The same things were measured in two ways. Each way mixes the same 11 hidden numbers, adds some noise and spreads widely along 7 directions of its own, which tell nothing about the thing.
(in the rows, 128 means zero)
Some things both ways: the first way, then the second way.
[154 184 151 125 222 198 110 151  95 158 119 166  45 102 110 173  95 133
 142 102 112 167]
[128 136 120 169 112 148 140 112 156 113 124 180 103 157 155 126 148 159
 101  80  73 139 152 136 153 101 149 158  78]

[114 128 146 102 146 136 126 100 135 119 138 129 106 124 115  99 142 140
 102 134 141 101]
[127 214 119 175  80  80 151  95 132 133 114 136 167 130 121 152 168  80
 124 112 100 118 111  98 139 135 165 110 156]

[198 170 101 199  91 128 131 121 109 137 109 140  99 122 145 104  73  94
 173 101 142 106]
[ 83 177 124 149 120 139 126 124 121 181 122 132 136 102 119 101 103 153
 156 115  95 124 160  92 155 173  93 130  78]

[116  75 111 129  80 121 141 121 144 124 112 110 116 124  83 111 150  81
 165  96 119 105]
[119 142 136 158 134 141 131 104 126 122 111 137 130 130 136 131 127 118
 112 135  68 129 139 118 142 116 122 142 151]

[131 193 123 141  86 128 127 168 114 136 137 124 116  86  99 117  98 105
 133 115  97 121]
[110 178 128 125 135 117 110 152 145 159 146 126 121 111  96 113 148 104
 156 129  85 106 148 120 145 175 113 118 123]

[144 144 116 125 190 131 119 122 131 137  88 126  86 121 100 143 124 112
 142 139 122 108]
[ 94 139 117 186  72 165 126 118 102 133 142 109  73 138 192 101 139 164
 112  84 156 160 170 111 168 150 137 131 136]

[119 136 133 103 163 161 129 149 144 141 123 156  87 115  89 141  84  98
 132  77 129 147]
[101 120 140 184 103 113 134  90 129 156 100 131 170 141 102 139 125 135
 126 136  42 126 120 122 144 124 112 107 149]

[122 105 131 149 135 187 123 169  95 127 105 147  69 117 131 117 181 128
 130 112 125 110]
[139 207 115 115 163 139 121 120 128 155 165  99 144 116 125 117 154 109
 127 119  60 114 112 117 139 130 122 157 155]

[111 106 100 123 102 114 106 100 129 123  96  98 126  97 110 118 193 135
  99 130 100 101]
[107 179 106 105 157 144  85 154 127 137 152 137 113  99 151  92 142  94
 146 135 119 113 146 107 147 179 146 127 123]

[121  74 109 109 127 111 130 119 129 132 120 123 144 143 156 133 130 159
  93 131 140 141]
[128 136 122 101 148  84 100 167 140 127 151 161 154 110 127 126 142  65
 150 115 132  98 145 125 138 143 131 121  62]

[165 136  99 154 115  72 150  79 128 126 111 107 156 115 131 158 106 121
 155 162 139 120]
[ 94  42 149 140 122 105 152  88 166 180  96 128 193 174 111 162 128 150
 119 171  56 123 125 113 143 131 127 114 133]

[ 46  85 126  83 110 107 123 143 166 123 154 112 134 100 138 112 196 196
  81 116 139 160]
[108  85 136 163 129 134 137 116 134 143 134  88 138 151 115 124 101 144
 118  93 105 137 151 156 146 131 117 112 121]

[109 131 133 156  84 129 139 108 159 108 131 133 176 135 143  79 147 166
 140 146 174 115]
[104 166 125 136 136 159 115 140 136 141 150 124  89 144 121 105 134 153
 130 102 101 131 193 126 167 161 159 129  80]

[100  57 100 143  32 139 135 162 176  99 105 132 205 139 122  84 142 109
 160 105 144 120]
[ 88 174 132 142 156 148  86 163 109 154 156  96 106  98 121 103 128  99
 166 112 103 117 158 116 140 175 113 127 133]

[ 43 114 146  84 142  74 161 129 155 147 162  80 115 124  64 133 125 125
  93 143 133 109]
[136  74 152 112 131 107 139 148 173 101 112 188 117 148  97 110 135 120
 118 136  74 107 175 157 158 122 106 115  80]

[151 152 123 156 117 134 124 165  95 123 106 152 137 129 135 153  89 119
 133 134 127 148]
[121 131 137 142 146 157  90 132 107 103 140 130 108 137 156  80 151 130
 112 122 122 123 150 141 159 137 165 126 105]

[110 115 145 141  96 140 154 156 118 116 129 136 124 137 108 121 150 118
 153 126 134 135]
[100 155 115 176 106 161 143  99 129 149 129 127 123 134 154 111 125 157
 120  91  90 148 135 112 152 142 120 140 148]

[143 191 168 152 131 112 128 127 104 108 184 126 128 132 137 125  85 146
 103 131 123 130]
[ 97 158 136 133 190 167 105 120 124 129 113 121 125 108 145  84 119 129
 135 146 103 117 144 123 146 178 132 124 129]

[ 87 147 134 144 171 150 142  63 144 182 105  46  85 110 135  85 170 166
 103 141 109  70]
[105 134 120 156 135 171 106 141  86  99 169 121 113 127 147  78  87 133
 129  57 115 146 199 136 169 125 134 139  82]

[165  94  79 121 107 116 108 108 125 129  73 144 116 120 142 125 155 133
 136 126 135 129]
[106 157 113 171  77 113 119  80  99 157 132 149 153 117 140 118 116 151
 137 135  97 161 131 107 164 157 147 116 126]

[113 196 155 145 123 147 146 161 108 133 140 143 117 142 138  94 116 142
  79 108 117 137]
[132 145 130 131 126  95 100 134 122 146 143 123 157 139  91 139 165  88
 127 136  69 101 119 127 138 130 144  99 131]

[134 115  91 126  63 111 112 149 146 103 116 133 195 103 119 127  92 114
 137 131 131 132]
[110  99 131 149  99 120 138 158 150 158 116  79 111 166 133 152 177  86
 109 125 120  79 148 102 126 102 128 122 136]

[ 94  99 152 107 194 147  89 103 169 125 128 152 113 167 105 114 143 175
  92 106 167 123]
[119 144 123 183  88 139 138 121 131 132 115 130  82 144 175 136 165 100
 115 117 141 131 136 103 136 107 162 154 128]

[107 133 132 102 204  93 155 109 190 123 201  94 145 136  59  92  75 138
 139 166 164  64]
[117 179 149 142 156 128 122 133 129 138 125  92 113 121 127 142 154 102
 126 130 105 106 141 122 137 147 112 128 156]

[140 136 130 111 116 104 124 121 124 133 146 114 109 124 133 107 110 146
 125 137 126 129]
[125 162 138 136 128 101 131 114 115 130 137  95 147 113 136 128 134  98
 125 139 117 122 140 117 147 132 125 132 154]

[112 142 142 132 115 137 136 117 129 156 147 124  94 128 107 117 133 134
 125  78 116 147]
[ 92 182 108 172 130 133 109 119 105 147 138 106 146 106 154 121 117  95
 150  89 137 134 127 107 134 158 147 125 131]

[124 127 132  93 153 137 133 151 138 146 144 110 150 112 158 160  68 150
 118 132 100 164]
[112 132 104 121 120 160 123 116 124 187 114 178 136 132 142  94 147 131
 128 147  73 105 101  65 138 139 111 147  75]

[152 166  74 143  98  99 142 162 111 135 104 122 116 105  98 109 131 102
 135 110  92 134]
[118 122 117 121 117 152  92 133 117 163 139 146  91 136 148 107 143 165
 105 134  83 120 156 111 159 141 108 119  94]

[113  90 137  85 107 133 117 184 135 133 155 146 125 142 122 129 118 149
 129  96 111 179]
[155 138 134 200 101 109 145  53  95 135 106 106 163 149 148 167 167  81
  97 149  83 143  52 118 122  69 160 148 200]

[194 162  83 161  89  97 138 146  90 125 113 119 137  99 129 153  90  88
 156 134  86 128]
[113 119 140 124 164 118  93 117 126 150 134 126 162 126 120 130 134 111
 135 159  79 122 118 132 140 158 129 110 141]

[145 138 131 134  85 118 118  90 137 127 142 135 120 103 124 138 118 129
 150  87 126 162]
[ 86 145 121  88 175 139 124 148 167 191 126  89 128 126 143 143 131 117
 144 163 109  92 166  78 137 170 131 145 116]

[158 114 121 120 184 136 130 120 138 111 102 141  87 142 137 134 127 108
 140  97 121 140]
[138  97 147 145 118 135 145  86 166 141  82 206 115 166 138 160 158 166
  89 159  41 128 135 114 152 100 117 145  89]

Other things, the second way, with their names:
(559): [113 108 134 167 100 115 128  87 120 148 105 150 144 121 140 110 138 126
 130 166  86 143 102 114 147 139 121 126 156]
(461): [152 125 135 131 118 158 139  72 156 130 101 237 100 151 117  97 148 186
  99 175   4 148 126 126 172 117 132 157  98]
(488): [132 120 119 150 103 120 133  84 123 180 134 135 155 146 153 150 150 142
 110 132  90 138  94 104 140 107 123 146 113]
(319): [ 85 117 109 155 105 126 151 146 128 122 151 101 147  99 166  85  83  97
 161  91 143 138 173 114 148 125 113 162 129]
(125): [ 96 131 126 113 152 138 134 154 159 172 148  56 126 127 138 113 154 109
 135 137 102  94 139 107 134 148 100 148 171]
(52): [138 147 153 126 165 128 107 116 125 118 141  94 144 138 134 112 174 105
 111 156 101 114 117 142 144 138 160 131 154]
(171): [110 167 125 128 124 133 129 141 123 135 126 124 116 118 149  93 130 118
 131 125 135 103 173  99 158 146 132 135  85]
(106): [ 70 141 124 170 136 116  87 102 107 141 132 144 174  93 140 119  89 138
 163 135  82 158 147 126 159 180 140 111 147]
(74): [113 148 126 121 130 148 117 140 145 170 120 184 112 127  89  68 131 141
 156 129  90 107 142 113 156 192 124 111  36]
(373): [115 113 142 143 151 126 122 143 131 116 156  57 125 147 122 125 116 110
 124 105 120 129 184 160 152 126 147 129 140]
(80): [132 166 106 122 125 113 125 142 134 138 128 135 135 138 173 167 178  65
 108 107 131  88 124  77 124  94 148 149  97]
(54): [146 184 134 106 171 163 110 129 104 139 169 111 100 109 138  79 146 112
 135 131 116 130 127 124 153 152 124 168 112]
(399): [138 113 141  99 144 126 126 144 127 130 153  82 130 136 123  89 146 123
 110 143  94  96 158 136 156 113 112 140 116]
(322): [ 92  78 128 176  97 110 156 122 160 124 127 126 150 150 121 148  95 150
 118  74  80 141 185 148 149 113 106 109 132]
(474): [118 150 139 144 146 117 102 139 140 109 141 120 116 119 154 131 158 102
 126 125 114 124 148 146 145 134 140 134 148]
(426): [ 73 177 103 168 135 185 100 143 121 168 148 109  84 103 158  90 124 125
 158  92  99 134 141 102 133 170 115 150 145]
(139): [ 94 117 115 151 119 125 117 129 152 128 120 167 126 149 155 157 119 124
 128 111  94 135 184 114 147 111 171 143  74]
(473): [ 96 134  91 164 123 199 115 137  97 169 140  66  97 137 170  84 136 133
 103  82 101 103 129  86 126 107 104 145 136]
(219): [112 103 138 110 155 165 123 128 125 143 137 130 135 138 123  81 110 164
 122 128  82 118 167 120 164 145 105 133  73]
(515): [106 179 109 143 133 143 112 133 135 137 136 136 124 132 151 120 147 105
 131 106 120 119 149 102 142 154 181 129 105]
(160): [ 73  98  94 178  84 118 141 136 163 187 118 140 150 138 135 140 128 114
 150  81  92 120 118  98 117 133 101 122 118]
(101): [111 107 137 107 143 113 111 163 142 151 159  77 121 140 136 140 148 101
 126 125 127 102 168 127 143 128 128 129 116]
(294): [ 93 160 112 179 100 132 144 115 138 145 125 145 135 115 142 115 115 132
 144  88  94 141 142 109 145 138 116 140 122]
(388): [109 146 130 156 148 128 131 115 123 132 121  92 150 126 142 142 139  76
 130 141  97 117 119 110 129 119 147 145 179]
(364): [143 139 129 110 142  97  98 117 122 147 138 133 161 135 105 142 156  83
 120 169  60 110 112 121 138 123 155 120 138]
(608): [101  84 139 130 116 138 129 119 141 129 114 119 125 162 134 136 135 140
 103 163  58 121 183 113 160 114 138 131 155]
(404): [112 143 122 140 128 149 136 129 122 155 136  89 121 144 119 100 126 119
 125 113 124 116 153 115 147 154 138 120 112]
(205): [106 151 116 139 138 142  99  88  87 161 143 122 154  99 119  88  90 147
 140 153  71 149 129 116 163 174 112 114 150]
(210): [132 110 134 116 124 103 136 163 175 138 155 118 113 159 125 138 168 108
 125 103 134 106 159 147 144 123 149 136  75]
(287): [139 119 165 115 175 121 120 114 133  91 120 100 133 140 148 130 150 111
 100 183  93 115 161 147 153 107 157 145 157]
(311): [123 100 127  62 197 135 101 176 183 152 160 164 113 124 135 129 139 105
 146 148  69 107 155 127 134 134 101 172  82]
(442): [101 122 114 131  99 118 138 117 141 193 125 134 136 142 126 150 134 122
 136 150  85 123 138  82 140 140 117 133 121]
(234): [125 179 108 141 145 155 109 126 115 141 143 115 113 129 157 120 162  87
 122 113 114 119 114  99 131 132 159 149 135]
(338): [118 120 135 133 149 149 128 130 148 155 121 127 110 149 119 117 144 135
 121 131  81 109 144 127 143 131 124 139  92]
(465): [104  81 137  76 139 112 126 137 148 192 124 131 158 123 115 122 138 112
 148 216  59  99 133  86 143 148  83 144 136]
(579): [ 84 127 133 142 158 151 108 146 140 141 136 134 120 117 144 116 109 125
 156 111 107 132 171 121 145 151 126 146  89]
(47): [ 93 150 125 148 141 171 103 114 136 123  99 177  98 137 151 102 118 164
 116 118 117 128 181 113 164 188 162  99  77]
(34): [ 97 173  90 187 105 158  91  55  53 160 139 129 166 115 165  88 104 134
 135 130 109 171  93  87 153 172 191 114 155]
(491): [123 128 144  88 177 138  98 157 141 145 138 133 114 136 101 125 149  98
 136 173  61 100 156 124 144 142 128 141 115]
(272): [ 98 183 103 172 116 141 120  98 121 178 106 166 154 112 127 112 143  97
 156 135  66 122  81  71 127 162 144 130 130]
(303): [108 169 131 145 127 121 149 151 168 164 136 105 106 134 138 127 159 118
 144  76 163 107 142 125 138 162 121 133  77]
(298): [136 125 117 112 119 121 146 108 174 187  98 205 141 158  89 138 151 132
 121 151  38 102 107  94 138 136 115 122  64]
(155): [155 128 134 131 102 117 156 121 152 121 130 118 123 168 125 112 187  96
 101 147  95 109 132 122 148  90 177 152 126]
(528): [ 96 158 134 118 149 138 117 162 157 143 156  94  87 113 155 125 150 115
 147 131 126 125 174 119 149 165 125 155 146]
(289): [145 108 133 108 142 126 154 120 180 134 100 173 125 167 115 148 151 122
  93 146  60  95 152 115 142  92 129 148  79]
(300): [114 134 145 151 130 132 124 138 159 137 122 158 111 141 112 108 147 138
 140 110  98 121 152 143 152 161 131 118  84]
(310): [131 123 138 123 151 107 129 116 164 184 135 101 162 157  92 171 178 103
 124 153  33 105  92 121 121 108 124 145 155]
(260): [ 88 112 126 159 121 134 157 143 157 129 115 145 117 123 163 145 104 121
 132  76 122 127 178 113 137 120  87 147  98]
(148): [ 80 103 113 159 102 142 120 137 103 159 136  90 133 128 150  94 109 126
 135 108 145 123 159 101 149 144 127 121 105]
(385): [ 88 121 120 194 101 132 104  86  76 137 103 160 169 101 162 106  95 155
 123 118  81 144 122 102 151 124  95 112 121]
(481): [166 147 125 101 150 148 115 123 120 107 139 128  99 163 167 128 184 108
  74 141 121 104 146 114 152 100 177 147 106]

Some of these things the first way, each followed by its name:
[136 146 115 130 140 121 113 107 127 160 117 119 117 112 137 146  87 145
 112 120 129 136]
(148)
[145 176 137 124  90 136 124  67 129 169 129 126 118 114 103 122 115 148
 149  91 108 180]
(139)
[178 129  72 136 117  93 153 114 115 143 109 100 135 136 110 105  83  98
 144 129 107 118]
(385)
[162  79 111 129 120  97 122 112 126 109 117 148 120 140 101 152 101 100
 163 138 167 119]
(287)
[147 179 163 136 145 148 120 177  82 128 127 156  72 133 127 149 109 120
 123 123 105 148]
(461)
[133 139 147 114 144  86 145 111 135 129 144 102 168 162 143 130  66 150
 108 179 139 119]
(465)
[ 93  98 108  63 137 112 132 124 163 140 148 107 159 110 113 117 136 169
  95 142 120 133]
(364)
[141 110 118 116 119 113 148 147 122 141 139 132 113 135 122 134  99 113
 133 123 128 120]
(205)
[170 108  93 138  65 134 110 160 107 111  86 160 145 111 164 148 114 117
 149 109 121 171]
(101)
[130 158 176 153  69 141 125 131 101 115 156 141 133 162 142  97 121 146
 111 105 122 150]
(388)
[169  83  96 108 161 123 122 127 125 128 116 132 113 108 129 174  97 107
 156 136 125 121]
(481)
[142 126 121 132 114 102 139  91 150 126 129 110 159 145 143 102 121 148
 127 146 138 106]
(442)
[156 183 150 168 116 145 117 122  85 124 133 133 111 138 146  97 124 155
 115 140 126 118]
(294)
[136 188 118 170 106  93 144 145  93 137 134 101 111 104  96 133 117 115
 143 160 112 109]
(52)
[123 106 122 122 174 124 149 121 142 140 125  97 124 111 156 154  88 134
 137 156 144 113]
(219)
[ 88 129 130 132  43 101 144 144 139 155 154 122 133 106  82 125 123 128
 160 111 140 153]
(373)
[ 65 158 130 119 131  92 141 121 142 135 154  68 138  90  70 112 158 157
 112 175 121  97]
(125)
[ 93 110 138 123 113 132 137 124 162 131 129 115 139 136 116 112 129 126
 120 103 127 118]
(491)
[116  99 114 157 116 133 134  93 157 158  98 117 105 125  80 139 130  97
 173  81 140 126]
(579)
[ 73 120 161 163  75  88 166 153 160  99 183 136 218 188 161  84 109 184
  89 159 203 117]
(74)
[ 65 111 146 126  44  88 179 152 154 125 181 114 157 146 123  98 146 141
 115  96 133 157]
(298)
[119 153 100 173  86  83 148 140 114 161 129 120 123 104  68 154 122 118
 165 143 146 125]
(210)
[137 119 106 131 158 115 145 138 123 146 116 130 102 145 135 126 147 156
 133 126 133 152]
(488)
[118 116 150 128 115 134 126 152 139 120 160 153 144 125 156 147  81 144
 122 121 159 137]
(404)
[155 195 145 114 136 148 129 114 105 153 123 148  94 123 108 135  95 130
 127  92  98 185]
(106)
